The same things were measured in two ways. Each way mixes the same 13 hidden numbers, adds some noise and spreads widely along 7 directions of its own, which tell nothing about the thing.
(in the rows, 128 means zero)
Some things both ways: the first way, then the second way.
[139  78 126  86  93 115 128 159 127  63  68 129 144 117 202 154 132 145
 149 182 209 150 147 104 115 104]
[138 137 155 179 116 160 204 107 111 161 159 133 148 173 156 191 194 139
  69 107 141 118 174 159  96  92 115 135 136]

[146  50 106  59 139  98 123 113 121 131  87 124 137 106 138 128  89  94
 113 129 130 136  98 137 143 117]
[113 154 139  98 109 157 180 133 107 105 140 113 144 110 125 179 143 122
 111 157 132 126 135 144 127 123 124 121 117]

[136 140  91 171 162 141 171 124 115 103 128 116 107 116 112  60 102 146
 166  79 111 145 170  75 130 141]
[ 80 130 100  80 108 138 171 167 100 112 148 104 190 128  70 127 145  77
  74 148 200 177 207 179 103 102 121 129  71]

[108  95 131  65 138 139 135 101 132 155 118 117 145 153 123 141 121 117
 119  96 148 139  63 175 130 108]
[100 128  97 108 145 135 157 181 105  92 169  96 170 135  85 124 121  69
  68 154 165 170 190 183  91 143 118 122  88]

[166 115 175  56  40  54  59 162 171 146  80 124 144 174 163 171 157  86
 113 162 133 137  95 102 110  55]
[154 129 124 155  71 188 126 148 146 125 153 151 131 126 156  99 136 121
 116 135 152 125 153 127 115 131 134 127 143]

[156 123 158  93 128 116  97 149 160 134 140 104 149 196 129 120 145 140
 167 152 178 151  62 117 128 110]
[ 82 125 120  77 124 162 168 143  82 107 132 114 172 120  69 161 164  88
 111 145 155 178 155 195  96 149 123 137  94]

[121 156 153 142 119 119 132 125 142 130 159 132 132 120  94  96 160 152
 149 104 126 118 107 102 152 165]
[101 130 153  70 131 163 111 128 104 178  88 183 110  90 138  94  83 142
 193  80 114 150 123 122 113 121 120 109 136]

[140 132 104 107 137  97 174 126  89 112 162 124 108  74 131 119 147 121
 112 115 126 126 153 145 157 111]
[111 110 133 103 125 182 127 136 115 136 127 144 120 116 102 125 158 156
 168 142 126 167 130  96 152 182 146 139 148]

[131 140 131 115 100 134 147 124 129 121 130 113 130 134  84 131 121 126
 145 101 124 135 101  98 152 173]
[ 98 139 107 109 122 128 157 172 126 123 128 114 160 107  99 128 138 146
 113 161 153 126 132 126 156 137 152 137  99]

[ 91 144 125 116 116  83 193 146 105 111 149 145 121  86  89 149 142 171
 141 105 148 141 166  91 143 176]
[136 158 162  95 104 168 149 112 126 117  98 145 115  82 170 149 119 179
 153 129  55  83  23 144 126 137 161 104 151]

[144  89 127  91 164 100 109 138 136 115 111 126 114 140 172 159 135 138
 142 147 188 139 100 125 122  68]
[118  90  94  97 117 170 136 118  68  95  97  91 150  96  84 155 161 113
 120 118  85 189 160 165  67 161 134 100 126]

[ 96 115 131  90 115 171  87 117 132 137 133 132 129 141 149 117 147 102
 119 124 109 142  80 129 110  98]
[116  76 104 117 128 148 133 178 112 129  97  98 133  84  86 111 169 143
 121 177 136 133 165 101 124 175 133 160  97]

[126 106 137 134 145 175  72 109 153 138 115 125 137 149 135 158 124  98
  93 135 154 110  74 146 127  99]
[163  85  89 161 139 124 110 159 130 145 125 143 118 132 117  73 120 109
 130 111 126 147 192 102 128 162 128 128 131]

[ 82 133 143 150 102 137 148 155 123 133 169 120 119 131 135 132 177 166
 157 129  93 129 123 125 106 125]
[147 139 132 140 145 140 130 144 132 126 151 149 120 132 115 142 123 104
 117 124 152 131 173 155 117 149  93 149 119]

[118 185 123 217 156 142 215 124 103  83 142 129  95 133 152  85 164 194
 178 100 146 117 129 131 148 105]
[147 135 126 113  88 121 178 164 109  40 129 112 154 114 117 161 128  64
  84 151 138 119 147 199  85 135 176 102  79]

[ 67 144 125 110  97 180 167 134 143 125 143 118 149 184  95 115 147 163
 162  79 143 146 103 109 108 151]
[ 66 153 129  87 103 173 149 109 120 128 167 150 175 137  88 137 165 185
 135 134 157 184 117 171 146 160 153 128 146]

[131 103 120 114 167 129 157 104 113 135 143 118 118 130 110 142 117 151
 142 100 160 122  92 137 144 138]
[137 127 146 134 108 125  91 108 112 100 116 188 105 109 148 145  77  93
 199  79  79 143 103 107 117 157 168  77 190]

[137 113 153  96  87 123 101 140 140 115 107 128 149 156 150 137 132 128
 142 154 156 130  74 128 136 117]
[124 157 186 152  82 142 132 145 159 148 122 225 109  90 211 127  62 124
 149 112 123  50  64 123 130 103 157 126 155]

[ 99  82 103  97 121 126  88 199 138 123 165 140 149 125 123 146 105 132
 141 175 108 150 101 124 120 154]
[103 104 119  80 151  98 123 206 149 120 125 126 134  66 114  68  62 129
 127 179 169 101 124 125 165 158 122 155  67]

[ 82 137 126 113 121 140 156  94 133 140 123 144 132 128 100  94 117 134
 135  49 107 117  96 135 146 132]
[140 125 119 119 100 152 171 140 130 112 175 134 154 149 121 152 158 124
  96 136 190 135 184 170 133 128 111 142 110]

[ 36  86 121 105 106 181 130 141 135 156 153 138 150 162 120 115 145 177
 139 107 136 140  49 140  76 166]
[141 129 144  68 145 119 136 149 124  61 141 100 128 109 104 162 114 136
 128 145 130 130 106 169 127 162 158 113  97]

[132  72 135 114 122  98 117 142 110 119 139 123 122 118 185 148 151 131
 125 195 153 111  87 168 142  77]
[116  99 132  69 120 132  98 153 135  94  86 125 115  40 111 119  99 165
 154 171  96 104  73 103 146 174 170 130 110]

[195  99 119 106 170 101 120 117 116 109 118 122 125  98 162 145 112 112
 119 146 160 117 159 142 147  80]
[148 143 145 157 123 175 174 122  89 140 134 127 124 132 157 185 162  96
 103 126 105 110 152 158  68 127  86 131 140]

[104 129 119 165 168 141 189  98 100 121 158 124 107 101 118 115 158 144
 123 106 124 103 122 168 164 114]
[140 150 161 125 113 125 134 149 149 104 124 154 121  94 145 114  98 123
 138 148 121  88  85 136 135 145 147 130 121]

[ 90 158 146 139 136 169 207  70  90 145 154 117 114 162 105  80 168 146
 132  67 111 128  91 163 148 126]
[ 70 149 137 155 131 148 117 125 129 198 136 177 156 126 104 128 132 122
 125 123 148 153 148 103 145 114 125 160 149]

[112 106  76 143 152 155 136 151 119  99 158 125 124  83 123 110 113 139
 129 129 148 132 157 109 121 140]
[173 182 152 171 111 160 156 151 132 185 138 204 105 147 178 146 105  58
  95 106 164  69 193 171  85  80  78 152 101]

[ 97 118 112 176 142 193 115 127 133 127 127 124 116 154 137 113 127 146
 128 115 130 132 112  99  84 126]
[157 144 115 114 106 142 160 143 114  66 132 113 141 121 108 166 141  95
  79 145 118 125 146 191  91 144 160 111  93]

[165 104 126 178 149 203  67 102 142  99  78 115 150 153 180  96  98 109
 127 169 172 109  93 134 124  81]
[141 116 131 105  93 110 195 186 127  69 142 118 151 124 128 141 147 100
  78 174 167  84 140 170 111 133 163 128  75]

[ 55 146 125 115  98 182 127 149 164 124 157 128 143 154  77 116 147 155
 158  77 137 149 108  80 111 179]
[131  97 135 126 135 140 127 147 136 140 116 121 130 105 118  99 142 177
 139 128 136 133 133 125 137 156 136 142 118]

[116 113 123 153 134 132  98 134 121 153 145 148 126  98 118 103 110 127
 106 122  89 125 106 116 115 161]
[156 155 170 142 125 164 124 109 147 189 133 250  88 139 186 148  69 100
 175  55 126 102 122 115 151  96 102 135 173]

[112 149 166 177 107 163  85 123 108 127 110 166 122 142 151 107 132 121
 124 147  50 129 104  98 112 142]
[132 122 141 170 100  98 138 153 141 162 119 217 119 123 168 107  81  82
 141 104 147  92 160  90 145 109 145 129 139]

[116 140 110 200 141 172 133 165 121 110 157 128 118 128 111 140 137 149
 137 137  71 119 170  89 106 152]
[179 114 121 179 137 121 118 122 130 131 141 146  97 150 129 100 140 140
 178 109 113 154 176  77 166 192 117 122 171]

[121  90  92 116 157 140 154 159 126  86 140  96 146 119 117 116 125 145
 161 173 199 169  92 127 137 149]
[174 102 139 167 154 107 147 156 105 125  93 134  90 122 129 116 119  60
 147 130  85 129 177  73 127 160 129 120 123]

Other things, the second way, with their names:
q61: [129 100  89 172 153 148 171  96  98 182 153 135 153 175  87 185 200 126
  88 105 133 178 222 133 143 145  97 160 141]
q165: [159 128 147 116 109 155 156 143 139  83 161 138 115 113 159 153 127 138
 106 156 124  86 108 175 109 166 125 130 126]
q518: [175 110 146 123 116 128 159 113 133  83 152 123 140 156 112 182 184 156
 187 101 171 135 119 145 180 165 106 149 151]
q581: [111 113 154 106 102 168 112 136 138 170 105 194 110  76 171  75  92 147
 160 134  90  94  70  97 126 140 139 130 158]
q293: [ 92 128 105  70 117 141 133 142 109 127 135 156 157 133  83  90 117 126
 171 100 167 198 160 141 153 145 137 109 126]
q611: [130 133 147 145  97 145 122  97 138 123 145 174 139 131 127 122 137 146
 201  87 142 161 110 117 167 157 111 130 195]
q8: [112 111 141 104 133 137 164 134 141 134 126 123 139 100 114  84 141 175
 152 158 119 141  94  95 192 161 115 148 136]
q349: [119 152 125 109 135 121 168 169 156  78 164  88 172 110  89 146 136 156
  83 173 179 118 114 188 166 145 120 163  81]
q894: [130 163 131 142 127 121 116 143 134 161 110 120 140 101 109 138 143 140
 121 151 142  96 139 110 141 113 115 158 104]
q346: [ 90 131 164 131 102 139 133 130 119 142 136 191 130 123 142  78 111 141
 217 105 147 171 126  99 158 167 141 113 175]
q307: [109 179 145 106 113 143 164 141 115 170 141 214 158 160 121 106 105  37
 138  91 179 141 150 183 117  88  89 139 116]
q831: [139 169 144 142 141 133 107  99 143 148 129 165 112 118 117 146 119 140
 165 127  89 124  94  84 182 153 119 141 173]
q560: [183 133 155 148  94 148 187 126 132 108 129 163 116 150 150 154 181 118
 148 127 114  88 100 131 144 150 125 143 154]
q405: [124 132 162 117  97 144 155 152 150 106 139 153 138 107 151 115 120 139
 136 151 139  97  71 140 149 136 152 136 131]
q619: [163 145 115 150 112 194 187  97 115 152 103 114 120 101 146 186 181 169
  82 153  48  93 104 129 135 132 120 143 134]
q604: [115 153 144 196 128 139 152 104 140 232 164 234 140 180 150 127 127 100
 102  73 166 132 197 138 129  85  91 159 156]
q243: [155 108 127 112 115 148 156 122  92  88 142 112 127 151 115 140 173 123
 142 120 117 166 168 141  99 170 140  95 141]
q967: [129 125 134 157 126 101 111 111 137 174 105 134 133 100 131 112 114 134
 124 123 106 119 146  61 153  97 127 128 139]
q816: [121 145 118 118 133 117 106 143 127  89 156 124 131 119 104 116 102 112
 152 160 111 156 122 100 161 182 161 104 144]
q143: [119 114 162  95  85 151 131 114 127  72 111 140 119  72 132 120 119 159
 178 149  85 144  74 105 146 178 188  99 159]
q949: [135 153 131 134 122 185 134  90 118 208 131 187 117 156 123 159 159 135
 113  98 123 146 186 125 122 106 122 144 139]
q368: [130  92 100 127  97 143 134 145 101 114  99 154 127  99 115 114 138  94
 135 138  92 137 151 111 104 170 145 116 142]
q52: [113 155 126 138 134 136 161 150 114 151 127 130 137 113 115 162 146 126
 114 149 146 110 161 118 135 125  91 156 116]
q629: [195 116 121 115  98 120 173 170 137  72 160 117 135 175 121 123 167  98
  90 146 164 104 161 150 119 134 166 113  96]
q512: [134  76 108  91 153 174 149 186  99 130  88 114 111  92 114 143 151 119
 134 147  97 107 119 105 115 167 108 155 116]
q876: [114  81  33  65 129 160 147 169  55 110  93  93 138 110  64  99 130 105
 114 116 113 222 252 123  90 163 152  73  88]
q430: [136 162 132 128 118 183 161  90  89 154 132 170 108 129 153 193 135 118
 107 110  79 129 167 156  79 135 112 107 150]
q467: [174 101 179 137 104 127 169 151 132  71 163 167 109 155 176 156 117  61
 135 119 142  99 124 148 106 141 155 111 140]
q68: [126 112 107 178 112 141 114 118 151 143 139 170 148 130 106 108 149 135
 119 118 113 142 121 107 158 155 141 149 175]
q288: [154 110 144 143 132 129  94 147 153 125 157 127 128 134 110  79 137 149
 163 126 184 153 166 118 146 166 108 148 134]
q599: [109  98 103 103 129 117 157 207 111  92 106  89 143  71 116 103 115 132
  93 181 127 109 139 137 105 163 155 121  75]
q530: [135 108 111 131 120 111 106 178 115 110 108 125 117  86 133  96  94  81
 108 164 105 103 155 101  84 148 156 105 106]
q267: [116 152 169 120 114 108 138 113 136 122 130 182 126 112 160 103  88 150
 177 111  92 113  57 129 149 148 155  97 169]
q431: [148 128 143 177 104 148 140 156 132 143 111 119 142 103 146 133 147 133
 133 119 165 103 153 137 117 113  99 155 117]
q646: [122 115 135 138 145 129 100 140 147 171 106 178 114  94 127  86  88 154
 184 103 119 134 115  82 182 153 126 144 150]
q295: [ 90 134 133  99  97 126 129 114 121 119 140 167 151 129  98 118 148 157
 171 133 139 160 112 124 156 172 171 116 155]
q772: [172 126 113 170 120 147 145 143 124 128 133 135 120 125 144 164 127  90
 122 105 139 115 186 112 131 113  84 135 139]
q943: [193 105 172 194 107 134 127 191 198 113 116 154  94  87 189 105 110 153
 127 159 125  26  58  91 173 149 168 172 123]
q602: [153 124 114 103 127 119 153 172 114  66 148 133 129 135 127  98  96  71
 117 126 118 135 139 166  97 159 139  87 118]
q162: [128 127 132  86 154 143 121 166 118 159 119 113 128 104 104  75 101  99
 112 139 162 153 196 135 101 113  96 135  69]
q794: [122 121 106 111 111 134 125 170 114 116 132 137 155 127  97  67 114  72
 111 130 164 165 185 162  91 134 138 114  94]
q448: [ 90 137 120  61 104 134 111 133 100 117 141 187 128 112 113 105  82  81
 154 140 125 160 153 145  98 165 150  92 130]
q214: [151 177 137 143  83 137 145 130 141 110 178 206 134 168 139 133 112  61
 122 115 162 124 158 163 125 127 140 118 143]
q435: [120 127 137  71  94 185 130 109  95  74 143 106 143 127  94 145 177 135
 164 138 117 190 116 151 104 175 154  96 152]
q621: [122 139 149  84 129 126 151 164 131  93 147 129 144 117 126 115  90 119
 136 126 168 138 129 171 135 133 139 113  98]
q744: [165 111 168 169 109  92 129 127 171 113 166 149 132 155 153  79 129 144
 159 125 151 119 112  86 185 145 158 122 161]
q433: [103 167 113  60 119 169 143 159 104 135 105 144 135  95  92 140 123 100
 102 146 125 125 142 160  91 117 119 131  90]
q7: [ 94 132 139 123 115 146 125 150 129 180 130 225 110 115 150  81  78 104
 187 120 137 137 142  69 170 146 127 131 163]
q536: [159 132 147 195 143 141 149 121 103 167 123 162  95 146 146 146 135  87
 137 103 106 142 209  93 113 138 109 125 150]
q635: [ 38 132  86  92 134 148 163 183 102 151 116 115 180  71  97 112 113 137
  80 170 133 137 130 147 118 132 120 139  94]
q480: [139 151 164 159  90 172 155 101 133 145 148 183 113 136 165 182 175 163
 166 136 110  92  91  99 156 160 125 146 193]
q737: [111 110 122 103 116 123 156 161 134 130 142 148 160 135 115  97 126 123
 127 131 169 140 135 136 156 132 147 134 110]
q550: [151 169 142 121 135 123 120 127 140 128 129 153  96  90 162 173  86 142
 129 143  87  66  98 109 142 135 118 123 141]
q799: [ 92 123 103 123 120 141 150 108 109 147 143 137 186 145  82 128 164 125
  96  96 147 182 167 179 103 115 112 130 135]
q441: [147  88 123 146 141 128 137 133 119 112 130  83 145 110 108 146 166 154
 120 136 136 133 150 152 123 164 106 149 114]
q529: [123 115 114  81 124 136 157 117 102 129 113 125 132 103 104 118 151 159
 148 138 110 150 145 128 143 167 116 123 122]
q924: [112 137 109 139 102 160 120 142 126 160 148 206 149 153 109  93 116  74
 124  86 175 171 195 158 108 119 116 134 137]
q306: [ 94 167 149 148 120 107 169 155 114 159 115 167 144 120 131 165 128  75
  82 161 123  79 133 121 112  97 152 140 104]
q939: [138 171 129 117 133 129 166 133 116  86 162 108 147 132 126 167 119 103
  86 147 108 123 120 178 113 135 131 105 114]
q980: [158 124 150 130 136 133 135 131 125 110 127 116 102  88 154 127 106 143
 129 139  95 110 133 133 103 158 109 114 126]
q855: [167 167 150 207 105 168 127 132 128 190 143 199 111 153 178 159 125  59
  83 100 146  81 200 152  56  84  92 147 134]
q553: [ 96 119 134  38 109 118 154 164 124  98 144 199 127 135 103  80  98 100
 171 144 151 158 120 120 167 174 190 103 119]
q213: [180 103 108 109 126 164 168 155  96 140 143 143 106 169 153 165 160 119
 122  94 147 114 194 148  94 128 111 115 119]
q747: [156 130 136 169  98 147 124 158 143 131 126 159 118 108 168 124 102 107
 110 127 129  89 142 119 113 119 148 127 130]
q800: [ 95 134 134 119  89 174 135 107  95 153  98 142 152  87 128 117 147 144
 127 121 100 142 126 154  71 123 125 115 139]
q97: [114 126 104 115  97 149 123 118 138 137 128 180 140 120 111 162 131 158
 131 109 129 133 128 112 164 132 173 129 151]
q116: [151 133 152 214 145 153 143  82 151 212 145 202 109 166 152 181 169 159
 152  84 104 111 122  58 197 127  89 179 212]
q954: [140 117 113 179 127 142 181 132  91 144 109 145 117 116 160 202 152 100
  80 136  62  79 149 122  88 138 122 131 142]
q582: [136  88 136 148 138 144 122 127 119  82 111 104 115  98  96 132 161 134
 156 161  56 160  94  72 149 212 170 126 168]
q540: [147 133 133 175 106 153 178 120 119 167 110 169 131 145 126 125 190 111
 109 133 103 115 143 113 129 135 129 155 142]
q331: [163 120 145 177 121 145 130 145 149 155 134 176 125 152 137 140 151  87
 111 118 134  92 124 120 126 120 132 165 141]
q711: [100 159 163  94 106 143 111 163 159 196 120 227 129 107 161  62  64 115
 166  99 179  90 102 118 142  76 107 147 130]
q325: [142 136 146 133 147 149 159 153 132 168 128 107 129 110 128 120 154 132
  82 170 137  90 147 132 115 118  73 172  92]

Some of these things the first way, each followed by its name:
[158 153 175  88  83  81 150 103 121 138 154 102 126 117 100 132 169 115
 128 108 155 117 146 115 176 121] | q855
[153  79  98 118 158 105 108 158 109 121 122 135 116 115 184 131 128 137
 116 158 127 145 187  92  66  78] | q435
[132  91 117 159 142 138 139 149 115 129 117 134 138 156 148 148 117 159
 124 161 140 125 122 140  95 121] | q939
[ 78 163 192 116  36  97 144 147 114 145 131 157 143 149 127 129 183 155
 145 136  72 143 118  98 113 146] | q430
[103 144 150 149 113 103 148 141 108 132 128 153 102 133 150 106 169 141
 139 125  47 135 138 105 119 108] | q143
[113  54 144  90  92  98 126 129 105 154 129 123 142 103 118 170 114 117
 114 160 104 115 107 139 138 153] | q550
[203 152 148 198 149 130  98 124 134 119 122 123 120 138 145 112 129 114
 115 147 115  97 143 123 152  92] | q405
[ 50 154 118 115 117 120 146 157  98 127 160 178 125 103 123 109 134 147
 124 115  83 169 182  91  90 139] | q581
[ 66 182 149 193 161 182 203  60  96 148 140 124  95 152 105 111 164 150
 129  58 107 118 107 153 143 100] | q68
[124 143 160 172 115 118 126 100  92 159 148 127  95  83 124  98 166 113
 104 118  48 122 154  92 123 126] | q433
[206 125 178  96 105  83  28 126 146 160 122 117 140 112 151 146 129  77
 104 173 136 129  76 124 138  99] | q512
[112  95 135 146 147 110 185  97  92 125 115 127 112 116 107  99 127 138
 129 118 117 128 142 111 157 148] | q967
[147 110 152  93 159  69 129 119 129 140 142 117 141 117 100 137 144 122
 127 151 181 150  86 128 161 132] | q307
[152 192 159 188 131 155 120 103 104 143 124 154 105 143 131 116 129 118
 124  89  21 116 138 118 135 120] | q635
[ 98  90 110 104 145 144 108 137 103 133 141 131 123 110 142 133 119 129
 106 149 166 174 141  98  80 127] | q331
[186  97  99 160 206 140 145 130 146  79 149  98 121 129 144 149 116 155
 160 144 229  86 122 172 185  84] | q441
[137 145 125 202 105 137 126 140 113  96 116 133 127  90 145 100 128 147
 122 155 155 128 192  69 105 139] | q629
[184 124 120 154 140 136  83 114 126 131 119 134 103 107 137 131 107  87
  89 112  90 102 156  99 137 110] | q747
[ 67  91 102 102 116 164 108 159 137 124 133 143 154 140 153 141 110 144
 137 136 142 142 116 139  80 108] | q165
[ 84 136 140 134  89 121 168 144 133 111 141 114 156 145 134  86 169 176
 177 142 183 141  82 131 118 123] | q711
[ 98  70 122 107 143 143 155 113 122 162 149  86 144 155  64 134 121 125
 124 124 138 138  74 134 130 168] | q831
[111 146 131 144 130 165 128 103 107 146 148 131 126 131  93  99 115 122
 118  89  87 134 154  93 118 155] | q530
[190 104 162 150 113 101 103 143 115 158 132 116 138 184 140 157 139 115
 100 192 100 109  99 154 124 108] | q816
[153 130 156 112  96  73 162 124  98 126 139 117 107  77 107 144 150 118
 146 126  63 125 154 102 174 150] | q52
[178 143 175 163 116 153 115  87  91 136 125 111 134 149 101  88 130 102
 123 148 102 135 131  90 155 170] | q306
[103 128 137 118 149 144 136  84 119 146 135 126 104 114 119 129 151 108
 108  87 121 125 104 138 142  97] | q924
[ 96  84 119 130 136 139 132 149 123 114 131 143 126 106 157 147 144 143
 132 146 104 115 141 145 117 107] | q980
[113  47 110  65 138 138 158 102 128 123 135  82 138 130  86 141 126 120
 128 121 190 126  84 133 154 148] | q894
[183 104 159 111  93 121  84 163 160 108 115  95 153 160 134 142 151 107
 145 193 151 139  89 103 142 131] | q536
[192  98 144 154 140  96  53 156 119 114 105 158 123 108 182 155 114 105
  94 210 116 123 144 109 129 103] | q737
[120  91  94 102 173 139 149 139 131  76 114 117 124 128 160 139 127 147
 159 138 202 148 159  99 119  83] | q800
[113  92 135 105 103 131  99 164 156 124 111 127 162 165  99 139 112 133
 138 148 139 157 134  63  99 168] | q744
[ 98 151 140 154 132 158 142  87 103 138 142 140 148 106  94  69 128 110
 103 122 111 129  97 147 161 161] | q553
[123 182 160 223 136 135 144 129 105 112 125 145 118 130 170 106 177 163
 142 164 103 123 136 113 107  91] | q560
[ 99 200 184 148 101  87 179 113  97 125 141 143 107 128 135 122 186 151
 159 122 104 136 123 119 153  98] | q368
[ 90 153  92 158 163 164 182 113  79  91 145 165  93  58 151 122 128 143
 123  83  75 119 171 140 142 125] | q599
